There are 10 hidden switches. A switch that is on adds its own fixed numbers to the row, and there is some noise. The rows also spread widely along 11 directions, which tell nothing about the answers.
(in the rows, 128 means zero)
Some rows, each with its switches (1 for on, 0 for off) after it:
[166 103 120  63 146 101 177 109  80 169 131 122 126 120 137 148 130 113
 132 108 178 152 140 141  59 136 165 141 117 111 124 154 117 123 147 149]
1 1 0 0 0 1 0 0 0 0
[135 138 112 133 124 108 139 153 116  98 130 135 152 111 108  79 123 149
 141 140 146  86 127 133 152 137 130 100 127 109 159 111 130 131 110 144]
0 0 0 0 1 1 1 1 0 0
[132 121  96  95 125 100 175 118 121 157 134 117 123 132 152 122 136 127
 139 122 122 154 148 137  96 145 143 154 105 125 125 142 117 135 127 125]
1 1 0 0 1 1 1 0 0 1
[135 131 133 101 131  96 141 114 147 101 146  89 135 131 144 118 112 119
 126 150 157 126 143 137 133 175 134 119 140 148 133 131 140 132 148 122]
1 0 0 0 1 1 0 0 1 0
[150 120 103 103 140 130 130 121 119 127 124 137 151 127 139 137 131 145
 110 112 161 133 129 125 111 165 112 130 129 132 148 144 162 145 141 124]
1 0 0 1 1 1 0 1 0 0
[145 138  71 124 147 138 105 108 145 149 138 153 115 147 117 107 137 115
 132 109 120 143 118 136 151 158 120 115 114 118 109 114 112 170  88 137]
0 1 0 0 0 1 0 0 1 0
[137 134 121 138 138 143  86 131 149 121 127 119 133 122 101 158 114 148
 131 115 158 141 146 117 135 112 134 112 121 101  91 131 148 171 113 139]
0 0 0 1 0 0 0 1 1 1
[121 121  92 120 121 114 148 112 134 156 137 113 139 139 142 130 111 150
 147 111 112 143 157 133 102 137 134 144 104 106 124 142 131 149 118 154]
0 1 0 0 1 1 1 1 0 1
[125 140 100 125 127 100 142  99 145 136 144  81 143 149 136 171  86 157
 159 121 138 171 135 133  87 163 126 145 154 135 114 167 127 124 113 128]
1 1 0 1 1 1 0 0 0 0
[108 129 135 123 114 117 130 123 161  80 132 105 148 141 152 130 114 154
 122 130 120 143 153 118 130 148 107 157 124 138 148 161 169 157 144 118]
1 0 0 0 1 1 0 0 0 0
[129 118 114 127 128 114 140 121 120 146 135 102 135 126 136 151 113 149
 144 125 157 136 143 129 104 128 132 134 132 114 131 140 137 123 125 145]
0 1 0 0 1 1 0 0 0 1
[157  92  62  83 138 108 150  86  93 136 136 153 197 133 137 140 100 163
 115  84 156 115 124 128  61 170 136 115 150 106 150 166 157 142 151 184]
1 0 0 1 1 1 0 0 1 0
[128 115 108 107 132  91 140 105 127 134 137  91 144 129 134 140  99 150
 146 120 150 140 141 146 103 163 151 105 137 122 121 138 141 124 141 154]
0 1 1 1 1 0 1 1 0 1
[115 140  69 127 119  94 129 112 142 115 139 138 155 132 109 100  99 138
 137 123  98 111 127 134 145 155 152  82 126  97 111 117 117 155 112 165]
1 0 0 0 0 0 1 1 1 1
[ 84 126  90 102  90 127 144 115 135 103 110 117 180 128 147 140 106 148
 118 140 113 123 145 107 108 143 180 115 122 105 151 149 173 155 160 157]
1 1 1 0 1 1 0 1 1 1
[ 95 146 122 122 108 143 139 134 148 138 115 106 123 135 145 129 134 119
 130 145 102 151 140 115 129 147 147 152 105 146 131 125 133 132 114  95]
0 0 1 1 0 1 0 1 0 0
[161 126 112 100 148 113 152 117 136 148 140 112 116 134 141 133 149 124
 137 127 159 159 122 144 104 190 117 157 137 162 125 134 112 118 113  89]
0 0 0 0 1 1 1 0 0 0
[ 91 112  82 119 100 139 141 144 112 105 106 162 166 108 147 104 147 148
  90 127 107 102 135 108 143 141 130 120  99 115 179 129 185 157 151 133]
1 0 1 0 1 1 1 1 1 1
[ 81 125 118 132 113 100 148 115 112 122 124 101 120 128 138 120 102 106
 115 136 115 118 130 125 147 132 144  98 126 119 136 105 132 108 120 152]
0 0 1 0 1 1 0 0 0 0
[124 130 152 102 112 110 160 136 144  92 130  79 132 119 146 110 127 129
 138 167 145 126 159 129 121 133 156 149 118 140 140 132 142 131 166 118]
0 1 0 0 1 0 1 0 1 0
[104 124  98 143 113  96 151 128  77 120 119 122 157 114 114 121  96 154
 132 127 144  99 112 125 117 125 136  93 147  98 165 124 132  91 135 168]
0 1 0 0 1 0 0 1 0 0
[ 93 129 134 146 110 117 104 140 118  50 106 125 134 112 114 131 115 145
 102 121 164 125 110 107 161 108 112 102 140 118 149 123 174 134 144 136]
0 1 0 1 1 0 0 0 0 0
[123 120  71 149 139 148 135 151  74 162 106 179 125 111 116 155 152 158
 104  86 138 154 111 111 109 125  74 162 108 112 157 150 142 128  94  96]
1 0 0 0 0 1 1 1 0 0
[146 120  86 127 146 122 136 124 112 151 134 141 117 131 124 119 132 137
 136 106 145 136 125 140 124 142 108 130 121 114 134 126 122 136 102 139]
0 1 0 0 1 1 1 0 0 0
[104 110 127 109 105 130 107 112 146  45 113 130 170 132 149 133 130 162
  93 117 144 144 122 107 120 162 114 147 142 145 169 167 201 165 184 126]
0 1 0 0 0 0 0 0 1 0

New rows. What belongs after each?
[117 130  60 131 137 122 105 100 125 118 118 155 121 142 118 143 126 129
 104  88 135 154  90 129 140 167  99 109 144 119 126 124 137 145  97 137]
0 1 0 0 1 1 1 0 0 0
[ 58 119  53 134  87 136 144 114  94 111  85 162 169 130 141 151 127 163
  92  97  95 150  92 100 100 157 119 143 134 122 183 153 168 121 127 125]
0 1 1 0 1 1 1 1 0 0
[127 125 101 118 136 139 137 122 129 163 133 108 133 131 149 144 115 125
 126 138 131 122 156 125 124 140 133 128 117 123 129 127 147 135 129 133]
1 0 1 1 1 1 0 0 1 0
[122 153 131 164 127 140 127 174 111 138 119 120 116 108 101 117 126 132
 145 160 138  97 128 122 165  97 127 111 119 104 138  96 111 109 101 113]
0 0 0 0 0 0 0 1 0 0
[133 136 128 100 129  96 145 110 151 110 144 104 124 139 140  86 123  99
 133 142 129 123 132 141 144 167 152 108 126 140 119 107 109 135 126 138]
0 0 0 0 1 1 0 0 0 0
[130 102  83 111 132 113 121  99 126 120 138 122 163 139 139 136 108 160
 129 109 146 134 130 136 101 182 126 123 151 123 153 159 166 140 140 158]
0 1 1 0 0 1 1 0 1 0
[128 131 135 130 147  92 129 116 164 116 159  74  95 136 141 124 105 119
 134 133 131 151 172 140 151 149 100 141 113 138 108 129 136 150 120 123]
1 0 0 0 1 1 1 0 1 0
[129 148 162  78 100 130 168 142 153  94 115  91 139 124 129 127 137 120
 154 164 151 146 151 117  99 113 204 158 112 130 118 143 120 148 138 112]
0 1 0 0 1 1 0 0 0 0
[ 92 137  98 119  97 119 156 121 117 108 114 118 154 122 133 117 117 129
 120 143 126 121 120 113 121 146 155 121 128 124 157 123 135 126 135 134]
0 1 0 0 1 1 0 1 1 0
[ 96 112 128 168 125  95 146 137 122 128 146  89 106 121 163 134 121 162
 132 114 126 148 158 122 127 134  54 178 113 157 157 142 156 104 120  94]
0 0 0 1 1 1 1 0 0 1
[119 146  84 145 124 145 120 139 142 129 123 140 128 130 121 126 151 145
 134 134 125 142 114 118 149 140 116 137 122 130 131 122 124 148 104  96]
0 1 0 0 1 0 0 0 1 1
[116  98  90 106 123 109 161 104  96 163 123 127 136 128 162 152 137 148
 116  95 133 167 132 127  71 166 112 167 114 138 158 158 146 118 142 121]
0 1 0 0 0 1 1 1 0 1
[ 97 168 109 141  98 118 119 144 194  87 135  97 139 136 124  84 117 133
 159 178  92 114 132 131 187 173 154 100 127 139 124  99 121 147  93 107]
0 0 1 0 1 1 1 1 0 1
[123 130 108 110 114 129 151 130 132 120 128 125 152 137 142 108 132 156
 150 122 117 148 141 125 106 143 142 159 107 133 144 156 139 149 116 119]
0 1 1 1 1 1 0 0 0 0
[100 128 108 117 106 102 151 114 139 100 128 110 134 140 147 115 121 137
 128 125 111 149 128 124 119 157 122 151 124 142 150 141 137 133 130 123]
0 1 0 0 1 1 1 0 0 0
[126 140  71 117 121 125 134 122 128 123 119 137 159 134 122 135 109 149
 132 128 132 121 116 129 119 161 136 112 143 106 146 137 139 142 123 143]
1 1 0 0 1 1 1 1 0 0
[ 92 141  86 121  92 129 170 149 104 150 103 140 133 120 133 140 133 125
 133 142  96 129 125 111 109 102 170 141 110  98 135 127 117 118 131 123]
1 1 0 0 0 0 1 0 0 1
[100 133  85 131 101 147 140 135 122 130 105 142 166 132 147 127 119 148
 114 139  94 100 118 109 117 147 130 134 133 125 171 124 154 117 149 128]
0 0 0 1 0 0 1 1 0 0
[ 87 155 104 146 104 119 114 136 159 101 126 100 126 121 128 136 107 102
 116 170 126 103 120 112 186 139 142  81 145 123 122  89 140 130 126 124]
1 0 0 0 1 1 0 0 1 1
[142 153  74 139 138 149 129 141 114 170 120 158 120 132 116 119 150 119
 136 136 127 119  88 130 142 156 115 119 136 134 134  96  97 108  92  94]
0 0 0 1 0 0 0 0 0 0
[130 114 128 113 123 125 164 141  95 120 119 127 133 104 134 128 155 131
 112 129 170 135 127 113 103 134 128 158 121 144 160 139 138 115 135  95]
0 0 0 0 1 1 0 0 1 0
[121 135  97 124 120 111 150 140  98 136 117 146 132 116 108 139 137 131
 129 119 137 142 106 120 115 124 148 119 130 111 121 128 107 115 111 114]
1 0 0 0 0 0 0 0 0 1
[103 122 102 113  93  95 150 114 149  77 125  98 187 127 149 145 103 166
 127 151 132 120 127 119 102 179 143 129 168 141 159 157 163 117 174 124]
1 0 0 0 1 0 1 0 1 1
[102 116 117 194 154 122 104 163  57 152 128 136  79  97 103 111 115 134
 115 102 153 108 144 128 188  72  69  92  91  81 153  98 150 117  88 154]
0 1 1 0 0 1 0 1 0 0
[ 86 130  74 136 103 147 112 109 146  88 105 153 157 145 147 129 136 141
  83 124  98 130  91 103 148 173 104 130 147 146 163 128 167 142 144 108]
0 0 0 0 1 0 0 0 1 0
[115 108 106 126 122 106 155 113 110 143 136 104 136 121 149 142 121 146
 131 117 147 146 145 124  94 138 121 152 122 128 146 147 141 120 134 131]
0 1 0 0 1 1 0 0 1 1
[111 104 103 102 117  86 166  82 116 143 131  76 143 132 148 189  95 142
 131 113 155 166 136 127  54 151 153 143 150 130 114 155 137 103 154 145]
0 1 0 1 1 0 1 0 1 1
[104 137  96 106  93 130 165 126 133 115 118 126 172 138 154 110 115 155
 132 137  93 126 146 113 103 140 147 152 105 121 164 155 152 150 147 135]
1 1 0 1 1 1 0 1 0 0
[ 82 118 136 166 112 108 146 158  97 109 122 118 120 100 137 111 136 151
 112 120 132 129 143 110 150 107  83 145  97 129 170 125 156 113 120 106]
0 0 0 0 1 1 0 1 0 1
[117 134 117 122 119 109 161 125 121 145 137  99 123 133 143 126 120 133
 153 133 129 149 134 128 103 141 129 158 121 143 141 139 117 108 118 113]
0 1 0 1 0 1 0 0 0 0
[121 134  97 140 128 143 140 145 101 199 114 104 117 109 127 182 116 116
 131 148 159 105 131 117 114 110 147 108 133 101 121  93 125  91 111 132]
0 0 0 1 1 1 1 1 0 1
[117 124 131 128 124 103 162 121 114 145 135  78 128 124 145 155 104 135
 141 136 153 136 141 124  91 133 129 147 139 140 140 138 128  87 130 123]
0 0 0 1 1 1 0 0 0 0
[141 135 103 154 156 130 122 145 107 175 143 128  95 116 104 135 115 121
 140 120 144 125 153 130 149  91 108 122 102  91 107 114 113 139  82 137]
1 0 0 0 0 1 0 0 1 0
[122 148  96 147 128 132 107 133 140 154 131 107 130 129 113 150 100 133
 156 145 140 113 131 130 145 129 149  90 139  96 114 108 120 134 100 152]
0 1 0 0 0 1 0 1 0 1
[106 136 132 138 116  95 113 135 145  79 133  74 139 102 115 154  81 129
 121 159 179  99 143 120 157 133 147  71 157 106 123 110 164 130 146 154]
1 0 0 0 1 1 1 1 1 1
[116 130  89 129 129 137 114 133 113 115 106 167 120 120 112 120 144 124
  98  90 130 142 109 111 146 130 111 122 106 119 130 117 143 157  98 123]
0 0 0 1 0 1 1 1 0 0
[129 136 126 114 121 128 166 161  83 130 103 120 135  98  87 144 130 150
 156 136 171 138 129 127  93  93 187 126 121  92 126 138 109 112 104 125]
0 1 1 0 1 0 1 1 0 0
[124 116 159 120 126 108 135 132 130 129 137  64 142 122 144 137  84 141
 147 166 147  94 170 142 121 140 150 110 141 115 147 129 162 107 168 159]
0 0 1 0 0 0 1 1 0 0
[ 60 139 112 141  87 111 155 138 110  88 108 101 157 113 133 124  99 132
 109 166 112  99 124 109 150 134 156  95 138 119 167 117 155 101 157 129]
1 0 1 0 1 0 0 1 1 0
[103 126 106 102 122 104 170 107 118 156 126 100 109 140 157 135 126 106
 127 130 112 167 137 134 109 157 145 149 113 141 132 137 121 117 127 114]
1 1 1 0 1 1 0 0 0 0
[ 97 146 145 143 118 113 127 138 148 104 135 102 103 129 118 123 104 119
 140 130 107 147 162 117 154  89 131 142  93 107 103 131 128 156 102 130]
1 0 0 0 0 1 0 0 0 0
[114 114 107 114 109 114 147 126 135 127 134 122 141 133 162 107 130 141
 134 130 111 126 147 128 115 147 125 151 110 130 158 137 150 139 150 135]
0 1 0 0 0 1 1 0 0 1
[145 134 141 111 141 112 105 113 188 101 150  82 130 146 139 111 101 129
 141 139 137 124 166 145 153 165 126 115 124 127 109 122 149 171 131 151]
0 0 0 0 1 1 1 1 0 0
[147 129 118 118 150 108 116 124 140 108 137 122 114 133 116 118 113 135
 131 116 148 135 147 145 151 128 117 110 119 101 109 131 137 165 126 153]
1 1 0 0 1 0 1 0 0 0
[154 138 114  99 153 115 120 106 155 147 143 114 103 147 117 136 108 107
 140 111 121 153 153 144 127 131 150 118 108 105  64 122 107 166 107 150]
1 0 0 1 0 0 1 0 0 0
[148 146 126  84 126 164 153 136 157 161 117 106 138 134 144 141 138 116
 133 166 118 132 167 121 110 128 178 158  98 119 110 131 126 162 148 108]
1 0 0 0 1 0 0 1 1 0
[106 120  96 118  92 105 161 116 118 119 127 104 201 120 142 142  95 167
 140 151 141 100 122 112  75 168 165 121 164 127 173 150 149  98 156 145]
0 0 0 0 0 1 0 1 1 1
[131 137 119 112 132  95 141 123 124  95 134 124 112 125 127  91 148 112
 124 127 162 145  99 141 150 177 120 117 133 157 141 114 116 123 116 103]
0 1 0 0 1 1 0 0 0 0
[116 103 117 100 122 117 142 133  94 124 115 140 135 110 145 127 136 127
 109 116 151 127 140 122 122 121 148 117 105 107 151 138 167 142 155 150]
1 1 1 0 0 1 0 0 0 1
[145 135 133 110 129 139 142 149 103 133 115 109 134 104 113 125 125 116
 129 163 178  89 143 128 135 105 176  94 125  96 136 101 131 124 152 150]
0 1 0 0 1 0 0 1 1 0
[164 124  96  92 141 148 125 118 125 144 123 139 146 130 119 152 140 135
 134 119 173 145 125 123  88 145 155 138 132 114 121 148 134 157 122 132]
0 1 0 0 0 1 0 0 1 0
[149 109 130  74 139 120 168 136 112 125 123 151 107 119 150  87 169 104
 101 105 131 147 156 131 122 128 128 165  68 130 131 134 136 167 141 117]
1 0 0 0 1 1 1 0 0 0
[ 92 120  76 120  99  85 165 102 111 126 129 103 179 122 128 143  92 152
 138 134 135 120 115 127  85 180 168  98 163 124 149 136 131  93 124 150]
0 0 1 0 1 1 1 1 1 1
[108 143 108 151 118 102 143 114 148 146 154  83 136 149 137 126  85 146
 168 141  98 129 143 131 116 147 123 141 135 132 126 134 111 107 100 132]
0 0 0 1 0 1 0 0 0 0
[103 142 101 119 114 149 119 144 153 128 107 127 118 122 140 148 141 107
 111 149 117 131 131 116 161 135 149 116 116 122 119 107 150 151 121 109]
1 0 1 0 1 1 1 0 0 1
[ 96 149  97 105 102 122 168 127 114 137 102 121 117 128 118 154 120  99
 127 138 113 147 118 118 111 109 187 127 119 101 103 118 100 122 121 132]
1 1 0 0 1 0 1 0 0 0
[128 150  88  94  94 185 144 144 166 141 105 153 163 147 143 129 146 144
 151 143  78 136 148 101  93 110 179 183  89 107 127 149 138 186 119 122]
0 1 0 1 0 1 1 0 0 0
[142 120 110 126 139  92 141 117 113 136 144 105 144 129 120 134  96 146
 149 128 149 113 125 146 103 155 132 112 156 115 132 131 119  99 130 154]
0 0 0 0 0 0 1 0 0 0
[123 144  99  91 118 109 156 113 152 118 132 120 139 138 120 103 115 113
 143 143  98 133 145 137 130 148 190 112 113 112  96 124 106 155 117 143]
1 0 1 0 1 0 1 0 1 0
[ 78 128  97 171 105 106 135 136 110 113 121  99 137 104 131 155 108 145
 112 143 149 113 113 110 143 149 101 110 156 133 167 111 155  86 128 111]
0 0 0 0 1 1 1 1 1 1
[132 132 109 121 133 130 133 137 129 132 128 124 112 129 120 113 131 135
 144 117 130 145 148 133 134 115 136 135  97 113 115 126 128 157  94 134]
0 1 1 1 1 1 1 0 0 0
[126 148 134  92 118 147 132 132 157  98 113 124 114 120 117 124 145  90
 115 139 145 143 138 107 141 110 180 127 100 122  87 104 123 172 113 116]
0 0 0 1 1 1 0 0 1 0
[ 78 153  93 138  97  95 166 129 121 109 129 105 127 124 130 113 110 117
 136 146 107 138 123 116 138 132 142 128 118 133 140 118 111 111 110 113]
1 1 0 1 1 1 0 0 1 0
[ 87 139 123 123  95 101 154 145 121  91 118 110 142 114 109 113 106 124
 144 150 124 116 122 120 132 120 183 106 132 113 137 119 120 108 110 141]
0 0 1 0 0 1 1 0 0 0
[127 124 126 116 126 119 145 125 126 131 127 102 133 127 143 132 114 136
 125 132 138 125 146 128 115 139 127 134 123 129 135 126 143 123 146 132]
0 0 0 1 1 0 1 1 0 0
[110 133  83 110 102 181 143 156 117 121  85 174 148 122 134 131 176 142
 110 129 116 139 112 103 120 127 146 162 106 122 164 139 155 151 117  93]
0 1 1 0 1 1 1 0 0 0
[121 130  96 102 119 102 181  94 127 187 136 101 135 150 138 132 108 139
 166 110  87 169 160 140  66 126 179 151  93 102  90 148  83 138 108 155]
0 1 0 0 1 0 0 1 0 1
[140 128 137 108 140 138 118 126 151 136 134  97 114 135 141 126 121 119
 142 144 143 132 159 140 142 132 147 121 111 116 117 123 145 155 129 144]
0 1 1 0 1 1 0 0 0 0
[120 125 104 113 120 100 142 104 157 131 150 116 146 149 140 101 119 142
 158 119  93 149 143 141 115 172 149 133 114 133 114 144 117 150 103 138]
0 0 1 0 0 1 0 0 0 1
[152 146 117 101 120 170 157 175 117 139 109 160 129 112 130  93 183 115
 128 150 138 112 129 112 137 111 155 156  87 132 144 106 116 146 111  86]
0 0 0 1 1 1 0 0 0 0
[ 95 121 124 136 116 110 140 134 124 130 136 100 126 115 143 108 127 125
 124 145 126 121 150 126 147 143 134 118 109 135 146 113 147 123 130 121]
0 0 1 0 0 1 0 1 1 1
[123 133 101 128 137 132 119 120 132 117 122 138 124 127 116 136 129 134
 105 107 129 156 130 123 139 140 113 128 113 119 115 136 138 163 117 118]
1 0 0 0 1 0 0 1 1 0
[120 112 109 165 159  91  89 119 103  95 134 120 109 121 107 139  90 157
 106  81 167 136 132 141 165 128  53  92 133  94 134 135 174 147 125 165]
1 1 0 0 1 0 1 1 0 0
[113 135  89 137 125 140 101 152 111  92 102 172 125 109 113 128 144 117
  86 120 149 111  92 111 172 137 103  98 137 116 155 107 162 141 123 117]
1 0 0 0 0 1 1 0 0 0
